Every row belongs to one group in each of 3 separate groupings. Each group adds its own fixed numbers to the row, and there is some noise. The rows also spread widely along 12 directions, which tell nothing about the answers.
In the rows, zero is written as 128.
Known rows, each followed by its group in each grouping:
[127 150 102 139  48 136 106 128 138  80 120 189 129  99 125 134 134 102
  96 119 179 114  95 119 128 106 101 158 144 114 148 141 145 118 100 119
 190 162 131 153  97] : k166 Kinad (0)
[143 180  97 159 103 105 119 122 133  48 127 162 144 106 110  96 128 113
 111 132 164 118 122 115  95 126 112 156 137 148 152  86 133 118 133 133
 135 114  98 152  96] : k219 tobi (4)
[154 159  83 118 147 165 168 123 160 112 137 154 117 106 157 177 133 160
 108 136 151 110 133  85 167 103 104 137 125  95 173 156 130 126 115 147
 130  98  67 120 132] : k601 naru (1)
[169 148  99 120 114 147 164 143 163 108 153 157  93 110 177 165 144 183
 103 137 160 104 120  88 141  84 114 161 120  83 164 158 167 122 128 114
 138  90  85 104 122] : k219 naru (4)
[157 166  81 133 107 157 134 132 214  90 145 170  83 151 167 152 187 154
 131 131 155  96 122 168 121  86 119 219 130 113 163 128 181  93 133  86
 132 125 158 140  89] : k166 tobi (0)
[122 192  35 179 111 149 121 121 160 102 128 187 116 113 126 148 172 115
 117 167 122  63 206  89 146 141  96 148 156 120 139 109 144  94 104 148
  97  89 128 132  94] : k891 Kinad (3)
[102 187 104 154 132 139 128  94 112 103  92 143 104 162 139 145 178 102
  92 136 137  89 163 158 150 104 106 162 144 116 175 132 142  68  90 107
 117 135 161 131  98] : k601 loned (1)
[111 153  62 146 142 151 133  94 149 102 118 152 112 103 110 152  92 112
 124 160 153 120 135  69 153 131  93 107 134 111 148 138 112 106  76 163
 127 121  60 117 161] : k891 didi (3)
[157 157  82 155 152 126 193 108 144  74  90 160 114 122 102  89 151 154
 113 168 105 131 100  49  97 146 168 153 140  84 153 147 125 139 110 148
 132 143 102 115 107] : k601 didi (2)
[102 133 108 142 186 140 105  96  95  67 149  86 125 163 116 119  72 110
 132 119 154 140 114 176 110 107 121 134  83 110 182 122 114 122  95 107
 117 128 109 120 167] : k601 loned (2)
[149 197 106 178  88 141 101 103 144  49 139 179 138 107 107 178 135  93
  94 106 188  54 150 175  90 127  99 185 133 160 183  89 146 110 145 141
 160  92 113 153  65] : k166 kaz (3)
[136 171 136 167  91 119 149  95 125  96  65 161  81 157 135 166 190 118
  82 126 143  80 149 123 102  99 135 156 157 138 152 127 147  76 106 127
 143 120 130 141  73] : k601 kaz (3)
[127 161 123 137 140 150 150 130 120  84  61 153 134 168  94 135 173 104
 112 124 136 137 166 184 112 126 140 150 124 132 163 114 114 109 106 150
 153 145 151 161  89] : k891 tobi (1)
[ 68 127  63 135 147 182 103 144 107 126 127 133 118 162 117 147 131  91
 135 145 133 136 180 154 163 132  96 112 114  92 128 132 122 113  63 131
 139 149 154 125 157] : k891 naru (3)
[122 187  92 163 110 134 109 127  35  70 134 141 180 111 105 123 125 103
  77 134 143  76 179 141 101 149 134 120 123 135 194  90 116 133 120 155
 135 106 112 125  87] : k166 didi (3)
[154 159  58 175 127 161 157 135 181  79 116 186 103 130  83 128 170 127
 132 159 111 110 158 102  96 162 139 177 139 104 135 125 133 133 123 156
 146 113 135 139  97] : k219 naru (3)
[170 158  93 168  99 138 165 165  81  67 109 154 160 114  76 102 161 127
  81 137 111 115 160  95  73 157 158 137 129 117 170 112 126 164 139 164
 160 121 121 139  67] : k601 tobi (3)
[134 143 135 131 101 106 121 154  85  62 152 129 153 138 138  84 105 118
  96 111 176 147  91 150  96  88 127 149 101 132 150  97 132 146 128 105
 155 136 116 162 109] : k219 tobi (2)
[119 194  54 165 163 165 138  95 128  73 113 172 156  79  56 128  91  85
 117 172 135 108 143  89 129 185 107 124 144 105 175 138  97 135  96 183
 150 128  79 109 128] : k166 didi (3)
[133 145  42 169 111 143 129 158 160  75 118 164 116 121  79  82 174 132
 142 151 114 142 147  97  91 164 134 170 129  87 139 120 151 136 106 135
 143 142 159 117 107] : k219 tobi (4)
[110 156 120 119 125 131 122 129 116  95 119 119 129 155 154 132 131 122
 125 120 157 138 153 152 153  85 117 124 110 142 159 101 118 107  94 131
 123 131 106 163 128] : k166 tobi (1)
[160 159 135 146 121 109 146  83 125  71  71 148  86 155 140 146 177 161
 108 127 141  93 145 135  81 105 164 170 134 140 183 109 141  82 119 143
 117  98 112 129  91] : k219 didi (2)
[123 115  75 128 171 157 151 162 160  91 147 115 105 184 119  77 140 149
 161 138 113 179 112 143 114 112 152 163  85  81 143 130 136 145  96  97
 123 172 153 126 138] : k601 tobi (1)
[ 87 136 100 125 124 127  97 108  89  62  88 142 157 120 112  93 110 110
 131 129 157 157 118 134 125 141 128 109 123 128 148 114  97 125  76 167
 157 163 116 148 140] : k166 Kinad (2)
[146 161 135 168  83 107 162 137  84  88 108 154 123 144 113 118 147 100
  67 130 129 105 164  85 100 111 133 119 143 134 133 121 127 145 121 129
 146 121 110 175  74] : k601 Kinad (3)
[150 125 100 173 116 117 143  81 200  75  69 143  47 179  94 153 171 149
 150 108 122 118 158 114  87 116 160 158 120 138 157 110 130  99  92 146
 130 120 110 151 123] : k601 didi (1)
[142 179 152 112 192 164 173 116  43 110 102 105 137 146 152 165 130 149
  72 148 134 104 169 147 137 102 144 127 120  92 231 170 126 101 120 129
 122  99  94  93 116] : k166 loned (4)
[109 143  46 138 146 166 119 120 163  96 139 135 115 129 137 126 148 155
 149 139 137 130 137 127 153 121 111 153 111  90 165 139 140 108  85 134
 119 138 135 106 143] : k601 loned (1)
[131 156 103 158 169 135 126 107 102  42 159 127 165 135  73  82  67  79
 121 130 149 146  99 137  72 140 134 145  94 126 172 106 102 166 122 112
 133 141  92 147 130] : k601 didi (0)
[ 85 150 109 150 113 132  78 124  86  91 127 126 131 172 138 148 149  84
 110  90 170 107 158 211 114 100  99 149  98 131 158  86 145 113  91 100
 144 131 170 153 102] : k601 kaz (2)
[130 128  75 152 143 119 136 126 150  48 117 135 128 155 127  68 161 162
 156 133 109 151 125 127  80 127 171 160 111 125 142  94 136 133 116 135
 122 144 145 150 119] : k601 loned (2)
[162 162 105 162 138 104 177 138 156  53 137 145 116 158 133  65 158 151
 120 150 109 135 116  88  80 107 167 180 127 117 140 118 152 143 141  94
 119 135 130 157  90] : k601 loned (4)

New rows, each followed by its group in each grouping:
[103 164  46 124 104 150 127 143 149 103 147 179 145  97 166 115 166 126
 110 146 152 116 104  96 164 115  88 149 135  94 121 129 149 130  98 119
 152 148 139 137 107] : k601 naru (2)
[113 111  93 142 124 129  98 107  97  50 102 135 145 123  85 103  99 122
 135 106 155 154 108 136  88 151 137 120 103 122 161 108 105 145  87 162
 158 148 110 138 141] : k601 Kinad (2)
[137 175  72 171 115 155 139 149 201  97 154 181 107 131 118 159 138 103
 128 134 143 104 160 114 128 122 103 161 124 118 130 121 151 139 120 129
 155 110 121 161  96] : k166 kaz (3)
[184 160  93 156 113 128 161 111 216  62 125 178  89 119 125 146 141 166
 128 130 149 109 102  99  99 102 133 193 131 124 157 132 156 119 139 139
 152 102  93 146 106] : k219 loned (2)
[152 181  88 150 113 126 134  74 161  46 129 182 123  97 145 140 155 148
 106 138 173  74  77 125 110 117 114 194 150 122 175 115 147 102 132 126
 129 112 105 110  93] : k601 naru (2)
[135 164  41 184 167 148 107  93 175  35 152 136 133 124  59 110  99 105
 159 132 139 117 146 134  99 165 114 168 102 132 182  85 110 132 114 148
 101 106  94 125 143] : k601 tobi (1)
[128 198  73 170  85 117 111 113 178  72 130 184 118 106 135 137 160 106
 115 130 160  90 151 113 130 112  82 171 150 144 141 102 159  94 122 120
 137 107 123 164  88] : k219 loned (4)
[141 165 142 177 138 129 155 110 103  62  91 156 118 152  41 130  98  63
  95 137 135 132 143 123  79 144 139 131 131 137 142 117  92 146 119 150
 170 121  86 175 108] : k219 naru (3)
[133 162  65 181 135 126 134 118 177  75 136 173 101 140  78  87 133 106
 139 154 129 123 109 110  87 144 129 185 126  96 133 118 143 135 105 114
 143 150 148 136 113] : k219 didi (2)
[123 155 132 140 164 124 106  87 135  56 120 141 115 158 102 119  89  93
 135 119 176 134 103 193  89 118 121 168 114 138 164 111 115 112 111 114
 137 134 117 149 130] : k219 Kinad (2)
[132 131  60 165  80 164 131 172 166 138 139 141  64 155 116 159 175 140
 121 129 124 109 183 112 148 100 114 160 108  75 151 146 169 122  84 110
 147 123 161 126 118] : k166 tobi (1)
[128 149  37 167 123 142 104 144 188  74 173 138 119 134 116 104 126 119
 168 138 134 135 165 115 113 128 108 158 107 136 133  81 142 126 110 123
 100 104 116 161 138] : k219 tobi (0)
[115 122  94 143 143 146 108 141 141  56 100 143 129 154  80 104 132 117
 165 109 145 177 135 165  70 155 144 148  93 122 144 107 125 146 102 149
 162 154 147 152 127] : k219 kaz (4)
[105 116 140 135 136 123 122 108 108  66 107 115  97 197 121 103 136 116
 131 109 151 150 108 173 102  92 151 148 105 129 145 108 117 122  93  98
 135 164 144 156 132] : k601 naru (1)
[114 194  86 152 121 119 103 108 129  54 140 169 164 115 122 102 120  95
 117 140 163 108 133 131 131 128 106 154 131 146 153  90 115 122 118 135
 121 131 116 162  99] : k166 Kinad (1)
[ 95 194  77 163 164 138 130 123  76  85 119 128 164 129  81  97 109  57
 100 151 130 127 165 117 127 156  99 118 127 111 163 118 107 133  98 125
 120 133 114 131 119] : k601 tobi (4)
[131 193 113 139 150 130 152 131 173  79 110 173 126 147 140 117 162 113
 131 139 142 132 139 137 108 118 125 172 135 137 133 108 141 112 129 116
 134 125 135 169  81] : k219 kaz (4)
[116 125 140 116  93 141 130 130  62 111  91 130 121 160 149 141 164 121
  77 106 156 125 124 159 112  87 135 133 117 105 173 143 144 114  91 106
 173 159 149 134 102] : k601 didi (0)
[129 169  71 156 123 122 141  96 176  78  99 169 123  94 131 135 142 132
 128 144 149 117 114  59 135 124 108 134 148 126 134 119 129 110  94 161
 136 123  82 139 116] : k601 kaz (2)
[122 123  51 175 141 132  99  99 120  39 111 102 125 139  68  84 124 139
 163 129 124 134 163 121  87 167 153 133 100 133 176  79 104 126  91 170
  94 117 103 113 150] : k601 tobi (1)
[144 147  63 131 171 157 138 142 173  73 170 150 133 125 135 104 114 164
 152 151 142 133 121 121 121 129 133 167 101  90 162 128 137 154 123 127
 121 121 112 122 130] : k166 Kinad (2)
[140 130 124 146  86 130 108 113 107  53 111 163 142 110  94 151 115 107
  95 100 184 116 105 162  90 117 116 148 111 137 160 104 120 144 115 147
 196 123 108 159 109] : k891 naru (2)
[134 158  94 135  97 151 135 126 125 108 122 160 100 118 151 151 158 145
  78 151 165  81 105 126 139  90 105 173 149  90 172 155 166  77 106 110
 145 132 135  84  98] : k891 tobi (3)
[123 144  90 126 107 133 101 132 137  70 123 158 116 157 172 116 196 161
 130 126 152 101 138 178 101 100 141 186 123 126 149  91 167 100 120  98
 122 127 177 136  96] : k891 naru (4)
[130 198  78 156 158 144 155  95 184  48 116 192 154  99 100  98 127  89
 131 163 145 135  86 101 104 147 118 171 156 127 136 122 117 123 116 137
 136 150 102 152 100] : k601 kaz (0)
[136 113  60 141 140 169 139 136 201  93 103 149  79 153  99 137 162 156
 160 137 127 150 125 144 116 133 136 176 112  84 143 142 148 117  92 133
 151 149 148 118 138] : k891 tobi (2)
[119 136 107 121  98 126 120 131 120  60 116 157 159 115 131 100 132 133
 130 118 165 156 115 126 120 120 131 126 114 150 135  90 109 144 108 168
 155 137  98 177 125] : k219 naru (1)
[129 144  69 105 169 167 137 123 140  65 147 138 143 109 143 101 120 169
 134 150 153 138  74 142 123 126 128 164 121  93 180 135 133 112 119 134
 119 153 112  81 129] : k601 tobi (3)
[120 154 132 185 130  94  96  72 103  26  99 122 120 170 100 117 126 102
 125 100 158 108 134 164  57 123 149 147 111 170 168  65 119 110 111 131
 116 113 113 154 111] : k601 kaz (2)
[166 137  94 148 119 134 144 134 189  68 166 155  92 126 138 131 134 163
 130 122 165 115  85 107  95  97 126 191 110  97 161 139 173 137 130  94
 145 125 108 115 109] : k601 kaz (4)
[104 144 106 135 137 138 123 108  65 100  93 125 141 119 112 146 100 105
 109 135 147 146 161  99 144 131 116  80 120 122 151 123  87 125  80 179
 145 104  65 143 161] : k219 naru (2)
[126 137  48 159 159 142 121 121 140  77 158 113 106 151 147  98 146 176
 148 143 117 107 146 120 110 119 144 164 102  95 175 117 152 115 105 114
  82 114 140  94 141] : k601 loned (2)
[111 153  73 140 130 159 150 148 102 118 130 150 133 126 116 108 141 101
 101 148 125 137 129  96 133 129 122 134 130  70 147 156 140 138  85 115
 155 169 144 122 118] : k601 didi (0)
[110 180  49 200 103 149 108 143  93  74 116 161 159 127  66 104 172  84
 110 139 105  98 200 137 101 175 128 151 122 115 157  96 128 144 104 155
 154 129 180 150  90] : k166 loned (2)
[128 127  53 149 151 161 137 126 129  79 148 119 132 118 118 105 117 154
 134 146 122 143 130  95 121 132 136 134 105  87 168 142 133 130  97 136
 119 130 107 110 154] : k601 loned (0)
[163 156  77 155 102 154 164 109 214  96  77 183  62 144 115 145 210 144
 121 146 127 104 121 115 112 118 130 209 160  94 157 158 168  77 110 117
 148 149 156 119  84] : k601 tobi (0)
[107 150 110  99 172 167 117 148  71 106 124 122 155 155 174 138 157 155
 119 118 156 124 156 208 122 116 135 150  96 103 189 116 145 113 113 134
 127 116 161 108 114] : k219 kaz (2)
[141 147 153 143 143 133 134  87 116 107  82 133  64 172 115 191 125 117
  96 120 154 102 162 157 115  95 119 148 125 112 185 149 130  86 100 125
 132  95 101 124 127] : k219 Kinad (2)
[113 158  32 176 154 147 123 109 162  89 132 137 106 127 121 130 143 140
 149 151 123 112 168  81 127 146 120 138 120  98 148 114 137 112  84 150
  93 101 109 106 138] : k601 kaz (2)
[133 163  67 162 129 162 107 102 129  87 140 143 130  99  89 177 111 103
 104 120 167  87 151 139 138 136  82 143 116 110 203 128 123 111 102 149
 133  98  89 101 127] : k601 tobi (1)
[108 180  48 169 127 131  97  78 103  43 106 155 157  97 101 100 152 129
 126 166 131  86 162  97 121 159 130 144 146 137 169  78 104  92  99 174
  91 109 111 107 119] : k891 naru (1)
[123 156  73 143 157 141 150 102  98  68 124 135 140 101 126  88 118 159
 114 180 133 120  95  60 113 140 147 132 142  85 171 139 123 111 100 149
 105 140  90  64 129] : k601 kaz (3)
[113 148  91  94 127 147 123 137  82  85 132 150 172  96 164  80 120 154
 111 157 156 150  99 107 134 120 129 129 131  99 157 141 126 115 106 139
 130 151 115 111 130] : k219 Kinad (0)
[147 171  74 133 100 142 110 110 113  78 158 163 156  76 165 153 121 142
  90 127 172  79 132  99 139 113  92 143 135 121 184 121 142 114 128 134
 116  92  81 117 106] : k601 Kinad (0)
[117 182  48 145 121 143  88 119 137  60 153 154 164  92 121 114 132 126
 129 134 172 102 141 143 133 141  93 162 123 134 179  83 132 108 115 153
 114 108 113 120 115] : k219 tobi (1)
[105 137  56 148 108 166 100 122 104  95  93 128 146 112 105 163 144 121
 125 109 138 125 207 129 137 154 106  90 118 141 169  93 108 116  85 202
 130 102  94 140 132] : k601 tobi (3)
[ 89 176 101 161 156 148  96  46 107  88  61 124 102 147 104 180 127  84
 123 133 150  90 175 176 149 130 100 133 141 136 194 131 109  54  67 154
 124 114 109 120 150] : k166 loned (2)
[149 185 118 137 161 163 152 116 122  96 112 164 135 126 115 184 119 103
  86 134 153  89 159 150 118 121 112 143 127 126 183 133 120 118 128 147
 144  97  89 140  95] : k891 didi (3)
[121 143 112 138 145 163 150 157  64 119  91 120 132 157 102 135 154 112
  81 129 123 131 158 156 120 132 132 134 114  75 179 153 132 135  97 127
 164 142 153 118 103] : k601 tobi (2)
[170 186 118 160 134 125 193 148 157  75 123 168 134 142 121 117 159 129
  96 139 131 120 130  85 101 111 148 165 127 123 145 119 136 152 144 125
 139 118 112 165  67] : k601 kaz (1)
[124 149  50 190 101 124 137 145 136  87 119 140  97 153  97  75 185 130
 120 156 100 120 150  80 104 140 144 165 130  84 133 119 157 128  93 111
 124 147 166 113 103] : k601 tobi (2)
[119 169  67 196 118 107 116 112 130  24 158 143 141 142 106  47 131 108
 130 146 126 113 119 113  73 131 147 168 130 142 136  73 135 133 124 107
 109 141 138 149 102] : k601 loned (3)
[127 157  98 148 123 119 105  68 107  37 133 151 136  96 121 115 103 134
  99 149 184  87  67 121 106 116 116 170 133 118 181 114 126 101 110 127
 130 122  88  91 132] : k891 naru (2)
[ 87 127 123 121 151 147  98 101  90 115  78 119  77 188 141 150 162 123
 121 133 149 117 162 186 132  99 119 144 125  96 174 152 145  58  69  95
 117 147 167  99 134] : k891 Kinad (4)
[158 175 100 200 121 136 114  84 152  57  92 177 104 138  51 180 139  78
 107 101 149  71 177 162  75 159 107 175 130 140 184 108 126 127 124 146
 153  91 122 157  83] : k601 Kinad (2)
[120 165  75 138 173 136 147 102 127  83 149 122 117 123 151 102 124 163
 121 171 134 113 108  74 140 111 137 149 123  84 178 139 135  97 100 118
  78 116  96  70 135] : k601 kaz (1)
[110 158  78 139 156 151  79  89 117  66 140 140 143 116 105 155 101 100
 128 100 177 105 143 185 113 138  86 145 101 130 204 103 126 117 105 132
 132 114 104 117 136] : k601 didi (4)
[116 120  74 118 105 151 109 153 100  95 131 151 139 110 132 101 136 152
 115 138 146 140 128 108 125 130 125 135 115  81 155 141 148 131  93 127
 152 151 141 105 126] : k891 Kinad (4)
[130 153  80 156  77 134 115 142  64  80 140 138 148 130 140 116 179 133
  89 128 129  91 168 107 104 123 138 140 124 117 160 103 150 132 117 120
 125 106 144 130  92] : k601 naru (0)
[138 129 122 137 127 136 117 104 156 108  98 136  66 175 152 202 150 145
 126 107 153  96 187 159 127  84 119 141 110 133 163 122 141  87  98 129
 120  80 110 152 129] : k891 Kinad (2)
[169 144  81 193 136 131 142  98 166  41 116 144  85 148  72 107 159 145
 135 131 113 103 139 121  54 146 160 195 126 107 184 119 150 122 124 113
 129 123 140 112 105] : k601 loned (4)
